The groups are shells around one centre, one inside the other: the same stretched ball of 7 dimensions in 6 sizes.
In the rows, zero is written as 128.
Known rows, each followed by its group:
[202 127 138 108 154 103 139 137 192 116 135 130 124  78  79 153 152 115
  97 131 181] -> E
[159 127 118 147 147 148 157  94 152  93 166  94 139  96  91  79 174 159
 119 138 185] -> E
[182 112 118 120 134 124 141 132 181  96 136 129 154 143  65 136 151  92
 120 114 172] -> E
[178 103 138 112 149 125 151 112 156 120 138 121 140 100 112 112 165 132
 111 118 161] -> W
[190 100 135  93 164 105 158 110 167 133 137 117 124  88 136 138 152 149
 104 131 181] -> H
[184 107 137 109 145 113 143 142 191 144 126 135 147  97 122 144 151 124
  99 126 192] -> G
[173 113 147 112 184 108 151  91 152 128 141 109 124  76 158 119 174 174
 104 143 183] -> F
[194 134 141 123 160 116 110 140 176  90 131 124 148 114  47 142 166 108
 101 123 177] -> H
[169 139 125 150 139 130 122 141 191  88 137 129 164 133  54 130 166  96
 114 126 188] -> G
[151 143 123 162 135 138 161 107 179  95 159 119 138  86  95  95 177 124
 120 139 181] -> H
[174 117 132 119 170 124 159  79 139  94 157  97 120  90 110  99 174 161
 117 135 164] -> H
[184 121 128 125 164 132 111 125 156  87 140 101 160 140  54 122 165 139
 109 126 191] -> G
[181 120 129 127 145 131 126 148 187 128 136 118 159 104  87 128 155 140
  97 132 211] -> E
[165 125 136 130 171 117 156  96 164 121 149 108 127  74 144 112 173 169
 107 148 194] -> W
[194  99 141  97 175 122 118 120 143 114 132 103 151 122  91 125 161 157
 100 121 181] -> E
[172 129 114 140 129 129 153 130 195 101 147 125 145 113  75 127 154 106
 117 131 190] -> F
[179 129 127 139 142 143 120 138 171  95 145 111 159 116  47 110 165 126
 106 125 189] -> V
[193 123 132 112 148 105 148 127 188 108 137 132 126  94  84 149 153 105
 108 127 172] -> H
[186 148 131 139 155 122 128 131 186  93 149 113 134  84  56 129 166 130
 101 141 197] -> V
[173 129 121 130 149 115 168  97 176  92 154 118 119  94  98 123 164 120
 122 137 170] -> E
[163 151 117 163 136 137 139 124 189  78 155 118 147 109  51 112 171 108
 118 137 190] -> G
[175 112 134 110 165 105 170  95 170 128 144 118 118  77 154 129 162 152
 110 141 182] -> G
[176 124 146 126 147 113 139 129 180 112 129 143 143  98  98 133 170  98
 108 120 159] -> F
[178 104 149 103 170  99 148 112 168 136 124 133 135  96 155 142 166 134
 105 128 171] -> W
[172 130 131 137 163 130 126 110 156  82 146 106 148 121  70 111 175 136
 114 131 179] -> W
[167 122 145 133 156 121 126 136 181 127 127 132 160 105 118 128 172 128
 102 130 191] -> H
[163 120 127 138 128 129 154 120 177  99 140 137 150 119  88 115 168  89
 123 116 156] -> V
[189 115 143 108 152 104 148 134 190 140 130 136 131  74 124 145 155 125
  97 131 182] -> F
[191 140 131 134 147 122 112 152 193  93 135 125 153 113  38 143 159 105
 101 128 194] -> V
[192 119 148 106 178 110 143  99 148 109 144 107 116  70 107 119 172 158
 101 134 165] -> V
[176 109 125 121 141 123 135 132 177 103 130 131 161 147  82 136 157  98
 118 115 173] -> V
[192 115 151 105 193 108 103 134 165 131 123 107 153 106 118 147 164 174
  86 140 216] -> E
[188 126 141 120 172 111 108 142 182 114 125 121 156 119  88 152 162 134
  96 134 206] -> V
[162 130 110 148 145 146 148  99 156  73 163  95 146 127  62  92 170 138
 126 133 184] -> G
[184 117 151 110 186 115 131  97 139 109 141 103 129  85 115 114 178 168
 101 134 172] -> W
[155 126 142 140 152 125 165  94 161 116 149 124 128  68 138  96 183 139
 115 135 162] -> E
[164 137 108 156 125 146 136 137 191  85 151 117 164 135  45 114 159 106
 120 129 199] -> G
[173  99 152 103 169 102 156 103 159 140 127 132 133  87 169 129 170 141
 107 127 163] -> G
[186 117 135 115 166 125 138 103 146  95 148 101 132 100  83 110 169 149
 109 128 169] -> W
[171 112 144 118 170 115 140 120 171 145 133 117 145  86 154 126 166 167
  97 141 204] -> H
[186 107 149 104 157 101 135 146 193 152 116 144 147  92 139 156 155 124
  93 127 191] -> H
[181 133 135 132 143 126 148 113 166  89 150 122 128  83  63 110 172 111
 112 124 153] -> H
[193 119 120 117 149 126 128 135 177  99 143 108 148 123  55 135 149 129
 106 128 197] -> G
[176 107 132 114 159 114 135 130 180 128 127 124 156 126 124 143 156 134
 107 130 199] -> F
[174 140 138 140 164 122 134 106 162  85 148 113 134  92  77 113 180 132
 111 135 172] -> G
[153 118 134 142 142 129 148 116 172 113 136 133 158 117 120 110 175 114
 119 123 170] -> E
[181 129 151 124 180 116 114 120 159 107 133 114 145  96  96 125 178 149
  98 134 185] -> V
[185 121 126 120 155 127 146 108 159  96 152 103 131  98  75 113 162 142
 111 131 177] -> F
[187 105 127 110 136 117 135 147 189 117 124 138 159 138  81 150 147  93
 110 112 177] -> E
[177 139 114 141 152 132 137 117 177  82 157  99 141 114  57 120 161 139
 114 142 203] -> W
[168 101 134 115 147 121 161 113 167 135 136 127 143  99 144 117 162 136
 112 125 174] -> V
[178 122 140 127 134 122 144 132 179 109 134 141 143  96  80 123 167  92
 110 115 153] -> W
[168 112 134 117 162 110 169  96 169 128 143 120 125  83 155 123 165 149
 113 140 181] -> W
[165 132 148 137 171 124 141 101 155 112 147 111 133  69 123 101 186 161
 104 141 179] -> H
[177 132 133 138 142 133 133 139 185 116 143 121 149  88  80 118 164 131
 100 133 196] -> F
[172 122 124 134 129 127 148 139 196 119 138 134 151 106  92 128 156 105
 111 126 187] -> F
[185  94 156  92 180 101 132 121 159 150 117 126 145  99 160 142 164 156
  95 127 182] -> V
[186 115 129 110 158 115 154 113 173 122 146 111 126  84 113 129 155 150
 105 138 191] -> F
[182 122 138 119 185 121 122 113 156 115 143  94 142  98 110 122 168 183
  97 146 212] -> F
[199 114 150 103 168 117 125 126 157 118 134 114 135  83  86 126 165 145
  93 124 172] -> W

New rows, each followed by its group:
[189  94 151  90 172 104 142 123 166 157 123 124 138  83 160 140 157 160
  92 130 188] -> G
[186 112 138 110 172 125 138 104 144 113 147  97 132  89 103 108 167 170
 102 133 181] -> F
[167 129 136 130 178 116 156  90 162 118 153 101 121  68 145 111 175 181
 106 154 200] -> E
[184 130 143 129 165 122 105 137 170  98 130 120 159 120  66 133 171 125
 101 126 188] -> V
[175 133 117 139 144 127 134 140 198 108 143 117 153 116  78 137 153 127
 107 140 215] -> G
[168 145 128 157 123 137 130 148 198  95 142 137 158 105  48 119 168  87
 110 124 180] -> E
[170 111 151 116 151 107 156 121 179 142 126 147 136  77 152 131 170 117
 105 124 163] -> H
[167 121 131 129 172 119 139 107 166 112 142 108 145 111 126 124 169 158
 110 142 202] -> F
[178 123 140 119 166 113 158 108 174 136 148 113 119  52 143 121 166 168
  98 148 196] -> H
[175 114 131 120 168 120 133 125 175 133 137 107 151 106 129 131 159 168
 100 143 219] -> H
[184 135 144 130 155 122 136 114 162  90 145 121 129  80  66 113 177 118
 107 125 154] -> E
[182 104 130 110 165 130 138 113 153 122 144  97 144 105 110 112 159 172
 103 133 198] -> G
[170 121 132 128 138 119 171 101 170 101 148 132 124  87 105 113 169 105
 122 123 146] -> H
[180 100 135 105 159 121 158  95 144 112 144 110 129 100 117 109 165 145
 115 122 157] -> E
[179 110 141 116 153 114 122 135 173 110 119 138 163 139  93 142 165  99
 111 113 167] -> E
[179 122 154 116 167 102 148 118 177 138 131 134 126  60 145 134 171 140
  97 137 176] -> W
[161 119 127 136 130 127 169 112 179 115 146 134 137  92 115 109 166 110
 120 125 164] -> W
[176 100 154  99 189 104 148  91 142 139 133 111 127  79 173 121 174 178
 101 136 175] -> G
[160 109 125 128 149 135 173  88 151 115 156 106 132  91 133  90 169 157
 120 133 174] -> E
[199 118 133 105 151 110 145 125 177 108 140 122 125  91  76 141 153 118
 104 125 170] -> E
[181 132 139 130 156 130 142 114 162 107 152 108 128  65  84 103 172 150
 101 136 178] -> W
[176 120 136 127 137 128 151 121 170 111 143 128 137  87  89 110 167 114
 111 120 159] -> F
[193 141 154 127 166 115 117 133 173 106 137 122 132  66  69 128 175 132
  91 133 177] -> E
[173 110 132 126 151 137 118 135 163 112 132 116 171 138  84 116 165 133
 108 119 189] -> H
[194 116 127 111 153 118 129 140 184 117 135 116 147 114  80 145 148 132
 101 130 202] -> F
[204 112 159  95 179 103 112 142 170 140 120 122 140  79 110 149 161 153
  82 130 192] -> F
[185 104 142 100 160 107 167 100 160 132 141 122 116  68 141 123 162 146
 106 130 163] -> G
[192 114 151 106 184 111 105 136 165 128 123 113 154 108 108 143 165 159
  89 133 203] -> F
[158 126 125 147 145 134 128 131 181 103 136 124 170 139  91 121 169 117
 116 128 195] -> E
[162 131 128 144 153 126 134 119 176  96 140 121 155 123  94 122 172 122
 116 133 188] -> W
[194 109 147 105 157 118 117 150 177 137 123 126 154  98  96 139 157 135
  90 122 191] -> W
[197 130 142 119 158 113 105 152 185 100 125 130 155 120  50 153 160 105
  98 122 185] -> G
[195 134 138 125 155 127 123 131 167  95 146 110 136  86  47 119 166 133
  98 129 179] -> G
[187 134 133 124 181 122 131 110 162 108 155  87 127  75  94 118 166 187
  95 154 215] -> E
[192 104 146 104 171 126 112 134 153 130 129 106 156 107 100 123 162 165
  91 125 195] -> E
[167 130 121 147 127 138 138 132 182  88 143 129 158 128  55 115 166  92
 120 119 171] -> F
[194 121 144 109 154 101 139 144 199 138 127 138 132  73 112 156 153 121
  92 133 190] -> G
[168 115 133 120 154 110 171  96 170 117 144 127 123  87 140 123 167 129
 117 133 166] -> W
[198 118 134 111 159 121 115 149 182 123 132 113 153 106  75 143 151 144
  91 132 211] -> V
[196 119 140 113 164 126 113 140 166 116 135 107 150  99  70 127 160 151
  92 129 197] -> W
[191 128 129 126 129 121 126 154 197  97 131 140 153 121  39 146 153  76
 108 114 171] -> E
[162 136 117 155 136 142 131 133 185  91 147 117 165 131  63 114 166 116
 117 131 199] -> W
[160 114 130 129 172 127 146 100 157 124 146 100 147 104 146 109 170 179
 109 145 207] -> E
[163 116 127 136 142 132 129 136 180 113 131 128 172 140  96 125 164 115
 114 123 192] -> G
[188  95 148  96 157 107 133 137 174 143 116 137 151 110 129 146 156 123
  99 117 175] -> W
[173 125 147 121 182 105 140 107 169 127 137 115 131  77 147 131 174 165
  99 147 197] -> H
[165 137 123 148 140 134 152 106 169  80 155 117 137 103  68 103 174 114
 122 130 165] -> F
[177 104 145 114 143 125 146 128 167 137 131 133 147  89 121 115 165 127
 103 117 166] -> E
[209 118 150  97 169 105 121 136 171 118 129 121 130  82  77 147 158 133
  90 126 176] -> G
[179 135 141 131 169 114 119 133 182 113 134 119 147  97  97 138 169 142
  97 141 204] -> W
[155 135 116 157 135 140 137 121 178  79 146 121 164 143  63 111 171 101
 127 126 181] -> E
[192 106 150  98 155  95 140 139 189 139 116 149 138  95 126 160 156 104
  99 119 168] -> G
